There are 9 hidden switches. A switch that is on adds its own fixed numbers to the row, and there is some noise. The rows also spread widely along 12 directions, which tell nothing about the answers.
In the rows, zero is written as 128.
Known rows, each followed by its switches (1 for on, 0 for off):
[116 112 123 146 147 106 131 159 129  87 108 128 143  85 110  86  99 135
  97 106 138 123  95 120 115 122 154  80 204  82  96 170 121 104 110  93] -> 1 1 0 1 0 0 0 0 0
[135 151 113 146 128 122 159 132 125 117  46 153 140 103 180 133 161 125
 122 136 128 139 124  92 165 147 109 113 114 152 131  94  99 138  80 120] -> 0 1 1 1 0 0 0 0 0
[150  85 124 127  96 133 108 125 117 159 133 185 103 129 154 181 159 155
 160 160 188 163 139 144 142  97 104 175  96 140 132 116  69 132 166  82] -> 0 1 1 1 0 0 0 0 0
[125 145 136 111 122 106  91 139 132  98 115 112 140 137  91  85  96 100
 126  81 145 171 120  98 120 139 159 125 170  89  77 100 135 106 117 131] -> 0 1 1 0 0 0 0 1 1
[101 178 128 114 118 145 153 160 116 121 129 134  99 126 146 147 142 131
 127  70 169 169 117 115 125 133 126 148 143 103  87 104  97 105 138 108] -> 0 0 0 1 0 0 0 1 0
[131 131 120 128 145 129 110 140 136 108  72 132 136 111 109 105 130 105
 119  89 130 139 105  88 141 130 161 120 155 107  87 126 124 124 114 110] -> 1 0 1 0 1 0 0 0 0
[115 157 134 171 100 110 180 151 144 113  98 121 159  72 136 118 140 121
 121 102 151 132 123 113 129 120 144  83 166 115 117 139 119 128  79 115] -> 0 0 1 1 0 1 0 0 0
[144 123 153  81 113 104  59 121 136 100 107 155 174 124 134 109 127 115
 112 113 137 177 158  84 134  88 127 127 205  98  95 141 165  80 173  94] -> 1 1 0 0 0 0 0 0 1
[122 107 135 174  99 108 135 112 155 144  92 129 138 100 125 119 133  82
 161 133 151 123 109  95 152 150 165 144  92 138 113  92 124 143  95 137] -> 0 0 0 0 0 1 0 0 0
[156  97 145 113 162 175 119 147  59 101 127 157  74 175 132 133  99 164
 118 131 116 152 138 152  96 156 144 125 110 119 142 133  78 130 154 123] -> 0 0 0 0 0 0 0 1 1
[126 100 106 175  87 139 116 173  75 144  42 165  75 105 176 135 144 119
 170 158 121 161 117 112 145 151 106 129 133 155 133 112  45 168 112 117] -> 0 1 1 0 1 0 0 1 1
[119 110 131 135  92 132 139 143 106 136 160 149 102 143 142 139 132 144
 164 160 202 153 135 158 115 120 119 139 103 127 137 112  80 118 130 117] -> 0 1 1 1 0 0 1 1 1
[132 119 147 165 141 160 177 168 117 104 136 148 146 124 128 131 134 143
 122 108 176 136 133 130 118 124 162 103 141 108 130 140 115 122 102  96] -> 0 0 1 0 1 1 0 1 0
[171  76 191 171  97 135 126 139 121 106 184 120 156 131 103 131  90 163
 109  90 140 161 169 154  92  95 173 109 180  83 147 154 143 127 134  97] -> 0 0 1 0 0 0 0 1 1
[170 180 143 119  90 120 120  97 141 110  99  69 113  68 109 156 135 120
 124  42 114 158 137 122 144 101 141 125 141 110  78 127 105 199 142 129] -> 0 0 0 0 0 0 0 1 0
[160  73 179 103  67 167  59 123 147 110 150 112 118 131 150 132 114 125
 142 102 129 169 135 132 124 104 127 163 101  87 138 139 116 139 175 139] -> 0 1 1 0 0 0 0 0 1
[145 173 129 173  37 101 143 160 119 125 124  91  95 119  99 147  93 144
 110  53 135 147  79 149 163 141  93 153 114  93 120  62  68 175 123 114] -> 1 0 1 0 1 1 0 1 0
[143 122 141 137  55 113 128 119 187 115 130  92 158  60 152 137 140 123
 121  98 167 119  94 131 172 100 101 139 110  94 120 133 124 157 128 124] -> 0 1 1 0 0 0 0 0 0
[141 139 159 167  47 114 151 145 176 117 119 116 179  76 160 138 132 138
 103  90 147 138 121 120 157  97 100 116 143 100 143 121 138 137 118 107] -> 0 0 1 1 1 1 0 0 0
[118 138 173 103 104 118 108 124 129  99 152 116 153 146 120 100 107 120
 122  99 152 167 173 123  89 117 157 113 180  96 115 138 171  76 138 143] -> 0 0 0 1 0 0 0 1 1
[118 118 154 116 122 165 131 143 125 117 168 146 116 164 130 140 122 125
 146 105 192 155 119 123 116 136 159 162  81 102 118  95 112 106 143 126] -> 0 0 1 0 0 1 1 1 0
[122 159 112 127  72 111 104 175  98 128 135 145  78 164 114 143  87 148
 120  82 159 172  77 140 140 154  81 176 124  91 104  60  56 112 156  93] -> 0 1 1 1 1 1 0 0 0
[114 130 132 124  40 101 109 170 136 123 155 142 121 105 135 147 116 149
 132  97 190 171 102 142 147  87  80 156 153  91 114 121  87 107 175  88] -> 1 1 1 1 0 1 0 1 0
[137 106 175 196  84 116 162 143 118  97 135 114 167 112 117 115 100 139
 126 109 129 136 166 133 108 118 169  80 167 117 167 134 132 130  83 136] -> 1 0 1 1 0 1 0 1 0
[121 155  85 109 166 156 178 138  94 118  90 138  70 107 124 142 153 136
 152 145 180 103  90 158 125 144 140  87  82 143  95 154  36 163 110 125] -> 0 0 1 0 1 1 1 0 0
[136  69 132 140 146 140 164 155 122 109 127 195 137 129 163 143 136 174
 115 198 176 113 119 155 139 128 107 119  66 140 176 143  93 110 130 108] -> 0 0 1 1 0 1 0 1 0
[138  83 129 146  84 131 136 152 131 144 112 187 135 104 173 155 158 155
 145 187 175 139 137 145 144  94  90 124 108 144 160 150  90 122 145  92] -> 0 0 1 1 1 1 0 0 1

New rows. What belongs after each?
[125 136 149 161   4 104  95 139 134 148 125 102 124 112 149 128 121 112
 159 103 149 173 144 126 132 110  97 146 164 112 132 104 112 133 131 128] -> 0 1 1 1 1 0 0 0 1
[131  96 145 139 124  81  90 119 141 139 144 145 146 146  58 103 105  92
 147 107 170 165 138 106 124 123 188 162 158 106  83  88 155  97 133 103] -> 1 0 0 0 0 0 0 1 1
[167 106 160  92 122 157  85 142 114  68 150 129 109 148 109 134  70 165
  91  78 113 163 105 145 112 127 123 133 114  69 126 132  87 127 169 111] -> 0 1 1 1 0 1 0 0 0
[134 131 160 104  99 121  77 123 126 117 155 130 125 140  93 127 101 106
 144  76 159 178 139 111 103 107 171 148 175  90  74 124 125 102 162 102] -> 0 1 0 0 0 1 0 0 0
[123  59 133  99  96 163  70 166 121 109 144 148  82 113 156 123 110 141
 144 143 169 147  91 155 128 115 100 155 109  85 122 169  84 126 191 108] -> 0 1 0 0 1 0 0 1 1
[155  86 136 188 143 170 166 190  61 127 123 197  91 136 132 164 132 163
 145 128 146 178 141 131 103 130 165 119 149 131 140 131  55 144 121  66] -> 0 0 1 0 0 1 0 1 1
[157 143 136 126 126 150 134 158  84 115 152 150  88 149 113 156 113 157
 113  78 161 182 115 139 125 133 125 154 138  92 100  93  76 135 152  73] -> 0 1 0 0 0 0 0 1 1
[136 104 124 190 103  79 169 136 141 132 124 132 155 102  86 111 108 129
 135 153 176 114 118 155 139 137 140  98 107 131 141 104 108 145  76 120] -> 0 0 1 1 1 1 0 1 1
[144  79 150 158 146 111 157 139 191  83 126 151 203  81 109 111 123 137
  97 117 169 119 100 111 165 113 153 111  99  98 134 130 154 125 101  96] -> 1 0 1 1 0 1 0 1 0
[ 97 129 115 186  72  89 157 124 106 194 117 151  93 145 143 145 154 100
 187 176 201 130 135 135 142 153 131 173  95 176 133  59  93 117 103 136] -> 0 0 0 0 0 0 0 1 0
[121 159 149 163  95 123 178 160 134  92  73 139 177 106 183 117 126 144
  83 118 116 125 126  98 142 147 100  86 149 123 159 114 134 106  80 132] -> 0 0 1 1 0 1 0 0 0
[147 107 136 181  92 111 172 134 144 125 121 144 147  76 133 156 148 141
 145 132 180 141 127 136 154 108 130 115 107 135 137 119  88 162 100  98] -> 0 1 1 1 0 1 0 1 0
[148  78 157 157  84 160 121 176 148  92 142 133 127  89 138 140 109 153
 110  81 133 147  83 130 148 108 120 146 113  72 139 140  94 153 159  95] -> 1 0 1 0 0 1 0 1 0
[137  90 158 171  75 139  99 170 105  97 114 121 113 105 138 116  82 135
 119  96 101 150 101 124 116 133 139 111 172  84 131 150  85 143 128 114] -> 0 1 1 0 0 1 0 0 0
[140 128 180 144  41  97  94 110 147 115 117  88 168 121 147 104  91 122
  97 104 104 129 159 128 123 114 108 115 169 103 157 131 174 112 132 152] -> 0 0 0 1 1 0 0 0 0
[124 142 120 142  81  95 105 160  89 150 146 167  96 157  89 154 114 145
 143  97 167 183 129 134 111 109 133 160 180 113  99  95  72  94 158  76] -> 1 0 1 1 0 1 0 0 0
[110 129 116 157 114 131 134 161 122 123  39 159 123  76 158 111 154  93
 171 140 132 160 124  77 136 146 138  91 153 144 104 132  97 134  88 117] -> 0 1 0 1 1 1 0 0 1
[100 115 127 147 162 155 164 158 131 113 134 154 118 136 133 117 139 105
 144 113 195 137  88 101 139 170 164 159  93 107 102  89 113 105  94 110] -> 0 1 0 0 0 0 0 1 0
[122  93 128 175 169 164 193 199 119  73 127 164 114 125 130 114  99 161
 106 117 164 122  41 127 150 181 129 123  61  86 145  90  59 135  82  97] -> 1 1 1 1 0 1 1 1 0
[122  64  97 156 121 135 126 167 108 126  99 169  71  81 136 142 126 137
 169 170 163 138  75 145 139 140 125 129  79 135 123 145  26 163 129 108] -> 0 1 1 1 0 1 0 1 0
[141  79 132 127 114 145 121 135 155 121 172 145 113 105 108 150 131 137
 158 123 210 134  81 146 149 104 147 158  72  91 109 132  74 150 153  87] -> 1 1 1 0 0 1 1 0 0
[158 105 113 104 105  75  92  99 111 126 136 135 112 146  83 129 110 146
 140 169 180 137 133 168 142 109 115 137 103 136 119 117  89 137 156 118] -> 1 1 1 0 0 0 0 1 1
[122 139 133 121 165 153 166 147  59 112 146 146  71 196 111 127  99 155
 128 129 156 146 140 157  85 179 146 124 107 127 137 101  79 102 113 133] -> 0 0 0 1 0 0 0 1 1
[125 119 120 116 100 131 137 154 144 119 146 137 109 118 141 129 120 159
 108 135 185 112  70 160 155 134  74 153  75  92 137 116  94 122 156 105] -> 1 0 0 1 1 0 1 0 1
[139 144 128 126  79 129 167 106 122 139 133 124 107 118 141 169 148 150
 150 144 180 129 147 167 130 113 116 122  75 156 143 126  75 150 125 139] -> 0 0 1 1 0 1 0 0 0
[126 138 120 157 127  82 158 111 128 114  69 123 161  97 127  96 144 100
 143 163 155 122 151 111 143 139 148  75 141 155 120 116 129 140  59 147] -> 0 1 1 0 0 0 0 1 1
[120  92 170 127  68 118  94 109 150 113 137  90 141  79 137  95 116  98
 175 138 154 145 164 136 100  96 159  95 160 117 122 172 140 138 132 167] -> 0 1 0 1 0 0 1 1 1
[137 106 134 130 147 157 104 139  82 110  93 138  75 155 126 119 101 130
 137 119 110 146 120 124 111 171 145 129 110 122 122 117  77 135 121 133] -> 0 1 0 1 1 0 0 0 0
[140  98 140 187 112  60 116 131  94 147 141 161 123 146  58 119  78 133
 127 136 141 141 141 147  94 132 171 122 178 124 120 111 107 110 120  89] -> 0 0 0 1 0 1 0 0 0
[117 152 133 136 123 146 159 177 108  86 135 115 113 146 122 116  90 162
  80  68 134 134  84 135 119 156 121 121 146  74 127 116  99  98 115 115] -> 1 0 1 1 0 0 0 0 0
[150  83 158 157  54 109  78 142 138 144 154 147 108 106 112 163 103 140
 140  92 142 180 116 138 135 100 122 186 121 100 122 108  90 152 184  89] -> 0 0 0 1 0 1 0 1 0
[159 101 158 134 136 116  79 157 117  80 108 163 160 119 116 111  88 137
  81  97 117 160 123 105 133 116 139 114 190  80 107 136 133 116 156  76] -> 0 1 0 0 1 1 0 1 0
[143 107 135 161 149 128 175 124 150 121 135 137 130  99 114 143 145 123
 143 112 183 138 110 124 150 141 163 138  75 122 112  96 106 159  89 101] -> 0 1 0 1 0 0 0 1 0
[146 117 160 150 106 151 144 127 115 110 136 126 118 151 139 140 125 129
 140 100 153 151 135 118 138 144 139 153  97 114 138  89 111 145 116 132] -> 1 1 0 0 0 0 0 1 0
[132 117 120 138 140 113 160 114 108 100  91 114 110 114 102  98 104 122
 151 169 149 108 125 152 127 168 142  73  79 150 135 129  90 162  76 171] -> 0 1 0 1 1 1 0 1 1
[111 155 149 138  92 151 156 149 113  97  95 121 145 115 170 119 141 115
 154 111 152 160 167 104 116 125 140  79 159 131 136 140 118 119  87 151] -> 0 1 1 1 1 1 0 1 0
[130 103 129 118 111 118 103 141 185 113  89 152 162  54 146 127 155 106
 147 109 165 174 111  81 167  91 127 140 130 108  92 128 125 137 131  96] -> 0 1 1 1 0 0 0 1 1
[126  86 158 135 103 141 105 161 114 115 144 173 141 159 139 121 108 132
 131 137 157 165 142 116 109 121 141 144 132 109 142 117 125  85 149 115] -> 0 0 1 0 0 1 0 1 1
[122  70 150  99 105 187  71 174 138 113 146 143 103 132 153 123 116 126
 134 101 149 161  96 126 111 119 130 160 128  72 119 161 110 101 184 111] -> 0 0 1 0 1 0 0 0 1
[114 113 154 152 111 138 103 164  97 111 126 143 111 153 101 106  90 119
 141  88 128 169 125 104  90 137 178 131 174  96 112 112 100  99 128 117] -> 1 0 1 1 0 1 1 0 0
[147 135  91 136 159 102 147 162 111 133 124 189 116 146 107 144 127 158
 101 135 185 144  85 128 158 140 108 153 119 113  98  74  78 109 124  49] -> 0 1 1 0 0 0 0 0 1
[ 95  94 151 154  62 118 105 133 136 127  96 112 138  96 148  87 117  85
 170 155 141 130 138 116 107 125 154  96 150 131 135 161 126 110 109 172] -> 0 0 1 0 0 1 0 0 1
[ 97 126 162 203 103 164 200 189 163  95 109 113 172  88 171  94 120 119
 111  85 145 118  86  89 134 164 148  97 128  85 151 113 135 122  50 128] -> 0 0 1 1 1 1 1 0 0
[ 81  91 108 121  93 122  97 148 123 142 111 149  98 101 137 111 133  97
 178 167 183 124 106 137 108 112 150 122 145 129  97 181  88  95 146 136] -> 0 0 1 0 0 1 0 0 0
[130 106 138 142 165 170 145 171 118  98 117 141 110  95 108 113 116 121
 140  98 154 148 100 116 113 140 180 101 133  93  92 153  92 152 117 102] -> 0 0 0 0 1 1 1 1 1
[163 142 175 137 119 161 123 148 124  72 135  94 127 102 123 130 101 138
  99  23 109 172 123 109 117 122 166 117 175  61  96 133 119 159 132  99] -> 0 1 0 0 0 0 0 1 0
[ 94 137 112 146 100 140 151 147 100 146  71 140  86  95 180 127 159 116
 169 167 145 136 131 118 118 140 123 106 126 158 130 140  74 133 106 146] -> 0 0 0 1 0 0 1 0 1
[158  86 164 140 115 155 116 163  81 107 164 165 104 169 112 146  91 165
 126 122 144 169 146 155  97 124 147 134 129 103 147 128  87 119 157 101] -> 0 0 1 0 0 1 0 1 1
[139 151 126 134 106 141 171 151  93  82  89 112 102  78 159 137 122 171
 109 129 122 115 116 165 125 125 105  60 121 127 147 170  51 174 118 144] -> 0 0 1 1 0 1 1 1 0
[120 175 146 122 104 140 163 163 106  84 161 113 105 136 128 127  92 159
 102  77 171 142  92 148 119 147 112 119 125  80 119 101  81 122 128 116] -> 0 1 0 1 0 1 1 1 0
[125 108 114 198  89 107 133 215  67 132 125 176  82 134 120 133  96 169
 124 120 150 176  84 134 131 142 106 146 174  99 135  81  38 122 126  54] -> 1 1 1 1 0 0 1 1 1
[143 127 113 165 116  89 140 133 133 116  56 134 132  75 129 118 142 115
 133 135 132 136 102 104 175 138 116 113 123 136 111 101  96 171  93 115] -> 1 1 0 0 0 0 0 1 1
[119 118 120 157  95  75 132 123 125 134  83 137 123  81 107 121 130 116
 155 152 143 129 134 132 136 118 139 106 148 150 111 135  96 145 113 128] -> 1 0 0 1 0 1 0 1 0
[151 124 107 132 107  50 101 135 101 146 159 147 103 135  60 128  90 157
 101 130 171 141 106 179 130 113 117 147 159 104  95 107  92 118 168  71] -> 0 0 0 0 0 0 0 1 1
[152 135 131 154  57  46 138 105 148 144 131 132 161  92 136 144 127 161
  97 160 179 114 129 164 169  95  65 128 140 131 142 114 124 128 137  92] -> 0 1 0 1 0 0 0 0 0
[164  83 142 198  66 113 120 147 112 122 104 121 107  73 108 142 104 143
 151 109 119 149 119 152 133 114 135 109 132 116 137 137  58 205 116 107] -> 0 1 1 1 1 1 0 1 0
[133 122 140 133  75 147 120 161 106 100 100 125  99 137 164 128  90 159
  99 119 104 123  90 152 139 160  74 126  88 108 170 119  76 134 139 148] -> 0 0 1 1 1 1 0 0 0
[109  88 116 127  73  85  84 147 123 128 143 127  92 143 103 104  68 128
 125 155 166 110  64 173 139 152 106 164  78 103 129 110  83 112 160 148] -> 0 0 1 0 0 1 0 1 0
[120 145 121 129  84 111 140 163  81 145 146 167 102 142 134 146 130 158
 135 157 201 148 138 169 120 112  92 125 153 129 123 135  82  99 162  87] -> 0 0 0 0 1 1 0 1 1
[174  84 157 177 104 108 126 106 135 120  94 155 177 102 123 137 139 122
 147 143 139 143 164 104 149 103 158 112 131 145 140 117 125 158  99 103] -> 1 1 1 0 0 1 0 0 0
[167  90 160 158  24 109  80 123 143 137 128  93 107  81 135 148  97 149
 122  99 103 133 117 163 139 100  92 148 127  95 147 145 101 180 172 125] -> 0 0 0 1 1 0 0 0 0
[123 135 118 198  56  86 140 144  85 146 106 133  94 128 109 135 112 122
 167 135 159 147 111 136 144 143 126 137 124 145 130  65  51 164  98 119] -> 1 1 1 0 0 1 1 1 0
[114  72 138 192  84 103 113 156  95 150 141 153 113 126  98 105  97 108
 180 157 168 153 128 138  96 132 173 122 169 122 121 130  90 112 110 107] -> 0 1 1 0 0 1 0 0 1
[119 147 139 193  84 103 160 168 121 114  66 133 150  55 152 110 133 114
 131 112 119 150 130  98 132 124 140  77 202 124 119 138 116 142  85 115] -> 0 0 0 0 0 1 0 1 1
[142  64 138 178 108 112  92 125  82 162 102 188  90 172  97 124 113 109
 198 179 144 167 147 116 123 154 159 160  96 166 139  63  76 138 117 114] -> 1 1 0 1 1 1 1 0 1
[153 103 112 180 113  74 132 127 113 139 132 108 109  99  36 120  95 143
 131 107 151 122 115 177 112 110 172 102 168 110  97 144  80 163 107  87] -> 1 0 1 1 1 0 0 0 0
[133 126 144 155  64 101 130 145 114 127  94 158 144 102 162 139 146 134
 137 150 143 154 149 116 150 105  97 117 160 143 143 126 113 124 138 108] -> 1 0 0 0 0 1 0 1 1
[122  91 141 135 103 106  91 169 155 103 145 143 159 107  99 101 103 125
 108  89 157 161  94 114 135 104 148 144 178  65  98 133 140  96 154  84] -> 1 0 1 0 0 0 0 1 1
[156 109 101 180 113  35 130 116  84 151 146 143  96 132  49 130  92 154
 127 166 185 110 104 191 139 126 134 131 137 135 114  96  63 156 127  79] -> 1 1 0 0 0 0 1 1 0
[160 100 123 159  77 106  95 129 150 129  77 116 112  61 134 134 122 126
 118 119 106 122  77 128 168 119 111 139 110 113 122 124  83 191 141 115] -> 0 0 1 0 0 0 1 0 0
[132 181 116 128  81 128 151 136 102 133 103 108  88 127 137 154 134 145
 130  92 144 149 126 147 139 135  98 137 110 132 122  93  69 161 123 130] -> 0 0 1 1 1 0 0 1 0
[118 168 114  94 107 117 135 119 150 114 113 108 113 140 138 126 120 125
 117 105 163 131  81 124 160 158  90 155  66 115 110  70  96 118 119 146] -> 0 1 1 1 0 0 0 0 0
[136  78 153 171  91 139 148 160 142 123 164 153 135  96 139 148 125 152
 142 127 184 143 112 147 128 102 139 131 123  97 140 146  91 127 130  83] -> 0 1 1 1 0 1 0 0 0
[144  98 114 171  96 105 123 153 121 132  91 147  92  90 114 128  98 140
 117 140 118 121  59 143 156 155 101 138  94 114 128 111  62 166 132 106] -> 0 0 0 0 0 1 0 0 1
[115 104 151 154 132 144 138 141 142  90 123 104 127 103  94  99  99  93
 167  80 144 149 111 107 106 153 202 105 119 100  97 126 108 147  79 154] -> 0 1 1 1 0 1 0 1 0
[128 132 147 139  99 174 147 160  89 112 116 149  85 116 171 166 140 146
 156  99 141 179 133 120 121 130 123 132 122 123 128 124  63 147 136 113] -> 0 1 0 1 0 1 0 1 0
[117  97 134 109 138 133 105 140 163 103 151 117 129 122  90 106 102 117
 125  87 174 136  94 136 117 130 165 142 112  80  95 133 132 112 137 124] -> 0 0 1 1 1 0 0 1 0
[121 131 138 121  78 114  88 157 180 127 109 152 164  86 149 138 140 105
 118  75 158 169  96  77 159  93 120 168 162  85  83 112 136 100 163  82] -> 0 0 1 0 0 1 0 0 0
[134 105 147 169 102  85 107 124  73 143 141 149 117 187  70 100  77 115
 158 157 157 146 165 149  92 149 173 114 172 134 127  97 110 102 105 114] -> 0 1 0 0 1 1 0 0 1
